The rows of a group lie close to one hidden flat surface of 9 dimensions, which may be shifted away from zero. Surfaces can cross.
Some rows, each with its group after it:
[ 33   1  -4  29   0 -20  -3 -32 -37  32   3  -7  31  -6  -8 -47  36  16
  -6 -45  -2] | Q
[  0 -12  20   6  -3   8   0  14 -28   2 -10  -3  16  -6  -8  -4  -3  20
 -24  21 -17] | Y
[ 20   8 -11  -3 -16 -29 -14 -44  18  18 -15  -6  18 -15  -8  20  38  -4
   7 -40 -27] | Y
[-32 -42   1  25 -14  26  57  55 -17  26  31  42   6 -11  -8 -19  28  28
 -25  -8  51] | Y
[  5 -22  -5   6   9   6   3  17   6 -33  10  10   8  11  21  -5 -17  20
   4  13  12] | T
[-10 -17   0 -23   7  14  13  -9  30  28  26 -15 -32   6   0  38  21 -27
  24 -29  29] | Q
[  6   5 -23  32  -3  -2  11  -3 -30   0  34  37   4   7  20 -64  31   4
   2 -16  40] | Q
[-48  -3 -69  -8 -12 -40  11 -38  29 -35 -21  32  22  -6 -20 -34   4  -1
 -17 -17 -47] | M
[-36 -19 -45 -31  12  -1  27   3  21 -48   0  50   0   7 -11 -33 -13  -3
 -20  -2 -18] | Y
[ 19   1  22 -16  -4   8  -3  25  48  -2 -10  -6  -6  -8   6  63 -15  -3
  15  -3   4] | A
[ -1 -18  13  28   4  36  -7   3  20   8  18 -39   1  15  18  30  26  14
  23  -3  35] | Q
[ 20  -3 -13  20   3  -1 -11 -12  14 -35 -18 -39  33  24  23   1   8  36
   6  -2   6] | T
[ -3  47   9  18 -29   8   1 -29 -39  62 -15 -48 -12   5 -11  -1  75 -19
   2  -8  26] | X
[-64  12 -29   9 -57  -8 -12  -5  11   4 -19  15 -35 -29  13  38  55 -12
 -13  43   6] | Y
[  0  22 -20 -42  11  -3   9 -18  38   6   5 -17 -36  11   4  20   7 -37
  28 -33  23] | A
[-89   5 -26 -31 -12  -4  18   0  40  17   5  29 -47 -22 -38  15 -21 -55
   2   8 -21] | Q
[ 34 -19  23 -21  32   1  22  48 -12  -9  26  42   3   0   0 -27 -57   6
  -2 -10  14] | A
[ 40 -52  48  49 -13  25 -11  25   1  34  39   8  18 -19  24  59  27  26
  23  -7  32] | T
[ 10  31   0 -26   1 -21 -54 -28 -11 -31 -29 -19 -30  -2  22  22 -23 -24
   6  53 -41] | Y
[-16   2 -60  19   7  -7  -4  -6  23 -68  16  39  -1  16  41 -50  -1  11
   8   3  27] | Y
[ -3  41  37  -3 -11   8 -35   1 -77   7 -42 -23 -14 -12  -9 -15  -7  -2
 -37  70 -38] | M
[  4 -27  10  26 -16 -28 -15   8   1 -16  -7  25  32 -18   0   9 -38  25
  -5  24 -45] | X
[ 35  31 -42 -35   4 -17  43 -27  20  18   9  16   1  17  -8 -31  56 -26
  15 -93  40] | X
[  6  25  38  54  11   8 -59 -26  -6  -1 -17 -39  30  -4 -11  -5 -55  -3
  14  33 -64] | A
[ 36   9  23  19  -1   4 -16 -13 -18  28  -9 -41  11  -1   5  12  30  13
   5 -16   8] | M
[-19 -28 -12  -5  53  35  24  25 -23 -33  49  11 -19  37  11 -66 -39   4
   0  10  39] | Q
[-45  13 -13  36 -38   2 -20 -17   6   1 -26  -7   5 -18  -3  17  36   6
 -12  37 -23] | Y
[ -5 -11 -19  15  15   8  -2   2 -20 -12  40   6 -26  20  34 -34   3  -2
  15   5  51] | Y
[ 78  60   1   3 -22 -41   2  13  34 -15 -50  11  40 -10  14   2  -3  20
   6 -42   2] | A
[ 70  -2  26 -54  40 -17 -27 -29  -4 -17 -23 -22  14   9  -7  21 -36  -1
  -1 -17 -59] | A
[-30  33  19  27 -48 -10 -15   9  26  40 -22   4 -10 -40 -13  49   4 -22
   6  22 -19] | A
[-79 -45 -16  13 -18 -12   6 -25  15  21   4 -42   0   1 -30  30  -7  -3
   1  17 -34] | M
[-19  35 -10  26 -56 -22 -16 -24  26  14 -45  -5  16 -25 -13  40  37  -4
  -4   9 -36] | X
[  6 -15  -3 -12  11  13   8  12  24 -21   9   7   2   9   8  10  -8   7
   4  -6  10] | Q
[ 16 -10  -1 -52  21   9   2   0 -44 -18   9  11 -32  16  16  -9  12 -11
 -16  21  13] | Q
[-33 -48 -26  -2 -26 -24  44  30  29  17  40  65 -12 -25   3  14  13   0
   5 -29  35] | X
[  8  19 -10  -1  21  21   0  -5  40  -7  14  -6 -16  13  14   2   6 -16
  29 -27  34] | M
[ 41  37  -5 -24  20   4 -17 -12  -4 -30 -22   7  -3   6  10 -22   2  -4
  -7  -6  -6] | M
[ 12 -31 -14 -13  -3  -5  44  36   2  -8  15  10   1  14  23  -3  22  33
  -5 -27  66] | T
[ 41 -29  31  14  33  17  -4   9 -52   7  26 -13  18  10   9 -33  -6  31
  -6  -6  15] | A
[-24  34 -26  37  -1 -40 -17 -52 -38  28  15   5   3  -1 -24 -80 -26 -36
  13 -12 -32] | T
[ -3 -18  22  43  21  24 -22  -8 -20   9  26 -22  12   6   2 -19 -16   8
   9  10  -1] | A
[  5  18 -11  -7  31  -6 -31 -43 -23 -35 -24 -29  12  21  -8 -41 -30  -2
 -10  21 -51] | M
[ 20 -18  15 -31  21 -12  -9  -9  -4   7  25   5 -18   1  -2  16 -32 -24
  15  -5 -14] | T
[  1  33  24  82 -46 -23 -30  13  25   7 -28   7  49 -32  -4  11 -34  19
  13  24 -37] | T
[ 12 -24  51 -13 -35 -14 -14   5 -44  57 -20   5  -1 -50 -25  58  32  10
 -33  17 -39] | A
[ -8 -14  26   9  23  24  -2  21 -16  -3  11 -15  -2  11  -6 -11 -40   7
  -3  28   0] | Q
[-10 -12   6   1  21  20   5   0  27  10  24 -18 -12  12  -3  13 -22 -16
  23 -13  13] | Q
[ 11  44   4  19   2  26   1   0   5  -8 -15 -30  11  27   1 -13   6  -3
   9   6  21] | X
[ 50  79  24  50 -15   8  10   2  -7  45 -13 -26  33  15 -10 -31  21 -10
  22 -43  34] | X
[-26  38 -18 -29 -37 -34   0 -32  -3  53 -17  18 -37 -38 -27  14  42 -48
  -8 -18 -21] | M
[-18  43 -14  -4  24  55  11  18  24 -51  -9 -24 -13  55  14 -18 -15 -13
  12  32  37] | X
[-17   1   0  47  -2  15  -9  14 -20 -32  -9   9  29   5   3 -40 -20  30
 -16  41 -16] | Y
[-44   5 -40  18  -6  -1  -2 -19  64 -23  -3  -3   9   5  -4   5  -6  -6
  18 -11 -12] | M
[-41  -4 -35   4 -44   2   2  32  30 -48 -13  42 -22 -15  37  31  32  18
 -14  47  29] | Y
[ 30  21  -4  15   4 -32   6  -3 -20  -6 -15 -31  32  15   4 -40 -23  23
   1 -20   3] | T
[ -3  12  -2  -3  24  41  20  42 -18 -49   1   3  -5  42  16 -42 -26   9
 -11  39  38] | X
[ -1  -8 -15   8 -19 -29 -12 -24   0 -17 -19  11  26 -11  -3   2   7  14
  -9   3 -41] | X
[-67  42 -29  36 -11  21   1   2  41   0  14 -10 -35   8  10 -11  -5 -35
  30  16  39] | A
[ -2   3  33  43 -48 -27 -11   1  24  43 -29 -20  35 -37 -26  57  -9  12
   5  -3 -44] | M
[  5 -34 -13  -8  24 -15  12 -19 -39   1  11 -17  17  18  -8 -41   1  20
 -11 -22  -5] | M
[ 14   7  33   1 -34  -5 -23   5   9  12 -47 -67   6  -7   7  82  21  21
   0  28 -11] | T
[  1 -32  -8  -3  28  38   1   9   2 -46   1 -25   5  32  24   2  16  37
  -9  15  26] | Q
[-43   0  25 -47 -21  -1  -3  12 -43  27 -12 -10 -55 -13 -21  45  -6 -34
 -22  66 -23] | X
[-24   5  -8  54 -43 -17  -5   7 -41   3  -9  37  21 -25   1 -33  17  22
 -22  33 -11] | T
[-39  20 -34 -40 -14 -37  21  10   4 -17 -18  26 -23  -3 -14 -19 -35 -23
 -12  14 -13] | T

New rows, each followed by its group:
[ 30   0   6  -6  27   1 -25 -27  27 -19  -7 -30  16  13   3  16 -16  -1
  18 -15 -25] | A
[ -2  77  -9  -4 -11 -10 -16   1  -7 -16 -41 -20 -16  10   8 -22 -13 -18
  -2  31   2] | A
[  4  -9   6  22  -4   3  -8  -7  23  14   6   0  15 -15  -1  19  11   4
  13 -17  -8] | A
[  4  -1   7   9 -12 -26   2   1 -16  22  14  31   2 -17  -8 -10 -16 -14
   4 -10  -9] | T
[  6  22   3  50  -1 -10 -23   4 -29   5  36   8 -10   1  34 -43 -24  -8
  27  15  35] | Y
[ 56 -24  30 -10  29  -8 -39 -45 -32  11  15 -22  10   5   2  15  -4  -6
  12  -6 -39] | T
[-14 -21   3   2  13   9  -1  12 -36 -13  26  18 -14   7   9 -23 -20   2
  -4  31   5] | T
[  9  11   6  16 -29  -4  -2  26 -13 -13 -19  37  17 -17   7   4  10  17
 -18  27  -5] | Q
[ 21  -1  15 -17  -5   3   8   7   8   8  -7 -15  -1   7   2  35  11  -1
   6  -6  12] | X
[-21  16  -8  33  19  -8 -28 -25  29 -16  22   0   4  10  -5 -23 -69 -33
  40   8 -33] | T
[-43 -16 -66  -9  -6  -7  23 -39  60 -23  -4  25  12   0 -15  -6  43  -4
  -1 -45 -15] | Y
[ 39  70 -26 -88  12  16  28  -3  29 -43 -55  -5 -14  40  -6   7  29 -28
 -10 -21  14] | X
[-85  63 -73  87 -41   2  -7 -27  44  -8   0  12  -3  -2  11 -60  36 -17
  22   1  28] | A
[-32  -1  44   5  -2   1 -22   5 -28  47  13   6 -25 -32 -35  15 -50 -36
  -2  41 -47] | A
[ 15  25   3 -44  11  29  13  54   3 -41  -8  48 -38   2  23  -5  -6  -6
 -18  28  36] | M
[-38 -40 -14  19 -27 -24  38  23 -10  49  57  58 -16 -27  -7 -17  10 -12
   8 -27  36] | X
[ 62 -10   9  10  28   3   0  -7  -8  -6  19  -3  28  17  17 -23   2  19
  12 -41  19] | Q
[-18  41 -27  26   1  -5  17   0  15  20  29   8 -20  11   7 -52  -5 -31
  30 -34  54] | A
[-12  24  -7 110 -21   9 -34 -17  31 -15 -11 -12  58  -7  11 -28   7  36
  15   4 -14] | A
[-38 -25 -12 -21  31  27  20   2  39 -16  23   1 -14  19 -14   3 -30 -18
  11  -5   0] | Y
[ -2 -18   7  16  21  26   1  -3  30   7  20 -36   5  19   5  16  -6   4
  25 -19  22] | Q
[  0 -82  38  14  79  47 -38 -19 -19 -34  49 -14  20  20 -11 -17 -80  14
   4  33 -62] | A
[-54  26 -23  53 -28  -9  19   1 -49  53  33  38 -19 -21 -10 -81  29 -19
  -9  -5  33] | A
[-11  17   3  14  14  25  -9  32  16 -50 -10   1   0  16  17 -15 -53  10
   1  45   5] | A
[  3 -18  -8  -5  19  19 -22 -29  18 -22  -3 -31   4  14   9  18  16   6
   5   0 -11] | A
[-15 -17  36   3 -15   6 -34 -10 -15  21 -21 -14   0 -32 -20  53   1  -2
 -15  46 -60] | A
[ -2  16   2  12 -21   7  11  25  10   7  -6   4  -9  -6  14  12  26   9
   1  -3  39] | A
[ 25 -10  14 -32  34  20 -11  15  -7 -47  -4  -6  -2  25  15   7 -34   6
  -3  29  -6] | Q
[ 22  10  -6 -95  11 -29  54   3  -3  49  25  37 -49  -2 -24   9   9 -60
   7 -65  29] | X
[-12 -13   0 -14  17  11   7  11   0 -20  12  10  -9   8  -2  -9 -25  -3
  -5  13  -1] | Y
[ 13  -6 -17 -25  19  -8  12   2  30 -37   5  23   9  16  -1  -9 -34  -6
  10 -18  -9] | X
[ 18  19  12  31  12  19  13  63 -46 -39   4  56  19   3  19 -84 -42  34
 -26  33  25] | M
[ -28  -15  -59   34   15  -14   41  -17  112    7   47   37   26   -2
  -13  -29  -11  -13   49 -113   25] | Q
[ 26 -22  -5  -4  28   2  13  -1  12 -14   8  -2  25  13   0 -17  -8  22
   3 -40   5] | Q
[-37 -10  -1  28 -16   2  -8   7  25  -9   5   3   2  -6   1  20 -22   0
  14  26  -9] | X
[ 37  25  27  56  19 -26 -29 -31 -50  37  20 -32  33   6 -11 -65 -45  -5
  22 -18 -23] | T
[ 76 -18   9  37   8 -31 -11  -1 -21 -29   7  63  70 -13   9 -47 -25  42
  -4 -26 -38] | T
[  8 -15  16   7   1  29  -1  21  21  -7  11 -12  -1   9  20  39   8  11
  15   7  31] | Q
[-16   7 -40   2   7 -17 -18 -56  56 -34 -24 -24  25  10 -10   7  -9  -5
  16 -18 -50] | M
[-19 -25  37  38  -1  37   6  31 -27  42  17 -39  -2  -1  -3  11   8  25
  -5  20  32] | Q
[ 23 -11  34 -47  -3  -5  33  60 -10  23   9  42 -24 -22  -6  25 -21  -7
 -12  -3  24] | A
[ 39 -31  29  24 -16 -30  16  18 -24  29  -5  -3  56 -17 -17  -2 -10  45
 -12 -28 -15] | M
[-20  -3 -22  37 -30   3   0 -18  55 -25 -47   7  62 -15 -18  24  31  37
 -18 -11 -48] | Y
[ 14  13  -5   6 -12   0  -3  17 -12 -27 -29   9  14  -3  12 -11  18  30
 -26  20   3] | A
[  7  10  -9  -1 -16 -30  -6 -13 -25  -3 -19  25  15 -19  -8 -25   6   6
 -20   4 -32] | Y
[-15  -9  -4   6  32  22   7  11  -3 -27  33  -3 -13  34   7 -32 -46 -12
  18  13  21] | X
[ 20   3  50  23 -34 -10  16  61 -22  41 -13 -27   7 -13   4  35 -10  30
  -4  13  37] | T
[  0  -6  18   4  -2  21   8  24   1   3   7 -15  -7  12   6  19  -5   2
   6  14  26] | X
[  2  -3 -11  27  11  31  -1  31  48 -63  17  25  14  21  35  -2 -29  15
  21  20  28] | Q
[-48 -44  -4  44   7  39  51  68  60  -2  41  24  11   1   0  -5 -30  29
  10 -23  58] | Q
[ 11   9 -14  17  10 -20 -15 -38 -56   7  -1   8  19  -2 -12 -72   6   4
 -19  -7 -31] | A
[-18 -34   5  17 -16  -6  21   9   0  25  14  -9  11  -4 -12  14  10  15
  -2 -13  11] | M
[ 25  26  -6 -28 -16 -24  -7   0 -23 -18 -11  55 -12 -11   8  -7   2 -20
 -12  20 -17] | Q
[-13 -25  28 -10  25  17  11  11 -18  38  22 -35 -15   4 -19   2 -19  -4
   3 -11  11] | Q
[-28  -4 -41 -28   9 -19  19  -4  12 -26  11  21 -16  12   0 -27 -18 -17
   4  -7   4] | T
[ 10  -7   1 -15  11 -15   6 -11 -16  23  18 -28 -13  16   1  -8  -2  -9
  14 -23  23] | T
[-39 -52 -21 -18   4 -25  30   7 -37 -12   7  13  10   6 -26 -37 -29  21
 -33  13 -26] | M
[ 16  -6   2  45 -32   2   3  31  -1 -28 -36 -19  44   4  27  14  25  68
 -19  23  19] | T
[-10 -46  32  33 -25  -2   6  19  43  54  30  46  16 -54 -21  58  -5   0
  15 -27 -18] | A
[-46 -21 -41  25 -28 -25   2 -26   8   4  10  21   5 -16  -2  -6  31  -1
  -2  -4  -9] | X
[-10  36  39  20 -22  33  -9  33   3  55   8 -13 -41 -21   7  41  23 -26
  16  15  45] | M
[ 38  -1  45  12  13  -8   3  16 -11  43  17  -4  15 -10 -18  -1 -40  -6
  15 -26  -3] | Q
[ 17   8  14  14   2  -3 -18  -8  36   2  -4  -6  17  -8  -3  24 -20  -3
  19 -12 -24] | A
[-55  21   1  70 -20   1 -14  -5  19  34  13 -15   6 -11 -15 -12 -23 -16
  25   9  -4] | M
[  3   1  13  -5 -29 -29  -6  12  -4  11 -16  33   2 -32  -8  26 -10  -5
 -12  18 -30] | T
[-65 -41 -17  41  15  12  50  27  -6  23  20  10  30 -11 -41 -79 -21  40
 -31 -31   8] | Q
[-17  25 -37 -37  -8 -51  37  13  18 -15 -15  19  -4   0 -16 -33 -42 -14
  -5 -22   3] | T
[-19  25 -49 -72  -1   4   6 -14  11 -33 -23  31 -49   0  11   2  48 -28
 -22   4   5] | M
[ -8 -16  10  -5  21  23 -12  -6 -10 -25  -6 -28   2  19   2   3 -10  11
  -7  29 -15] | Y
[-11  -5  10 -17   8  -2   7  23 -54  -8   6   5 -18   8  -1 -27 -38   1
 -21  43   1] | T
[-47   7   3  36 -40   1   9  25 -11  32  -2 -25 -16  -9   4  15  22   5
  -2  29  39] | T
[ 32   6  27   7   5   5   3  22  29  12  24  10  -3   1  11  26 -26 -15
  35 -16  22] | Q
[ 14  17 -19  -3  -4   3 -17 -17  14 -40 -39 -24  13  12  20  10  34  25
 -10   7  -6] | A
[ 46  36 -35 -34  16 -13   7   9  30 -70 -31  67  19  -1  17 -42  -8  11
 -16 -24  -9] | M
[-29 -41  -3 -16  39  20  18   8   4   9  61  22 -34  11  -5 -20 -29 -27
  15 -15  23] | A
[-68 -18 -68  11 -23 -11  29   0  16 -15  24  60 -20  -7   7 -35  36  -6
  -5  -4  32] | T
[-30  14 -22   7 -12  -9   0 -38  15  42  17 -19 -21   2 -14   5  29 -42
  28 -29   8] | X
[-19  -7  -3   5   2   2  -7 -13 -10  11  18 -18 -19  10   4   1  -3 -16
  16   9  11] | T
[-16 -40  12 -21  24  14 -22 -17 -34 -24  -2   5   1  -5 -15  -3 -21   9
 -31  44 -59] | A
[ 14  24   4 -23 -26 -11  12   6  14  38  -7  22 -24 -28  -1  32  43 -19
   0 -34  23] | M
[ 14   5 -13  -1   9  -7 -13 -25  44 -14  -4   0  13  -1   3  12   1  -2
  17 -30 -16] | A
[ -2  -4  -4 -10  22 -10   8 -21  18  26  27  -2  -7   1 -20 -14 -20 -29
  23 -43  -4] | Q
[ 38   4  32 -17  12 -17  23  25 -22  31  -1 -63  -2  23   3   5 -27  12
  12 -23  44] | T
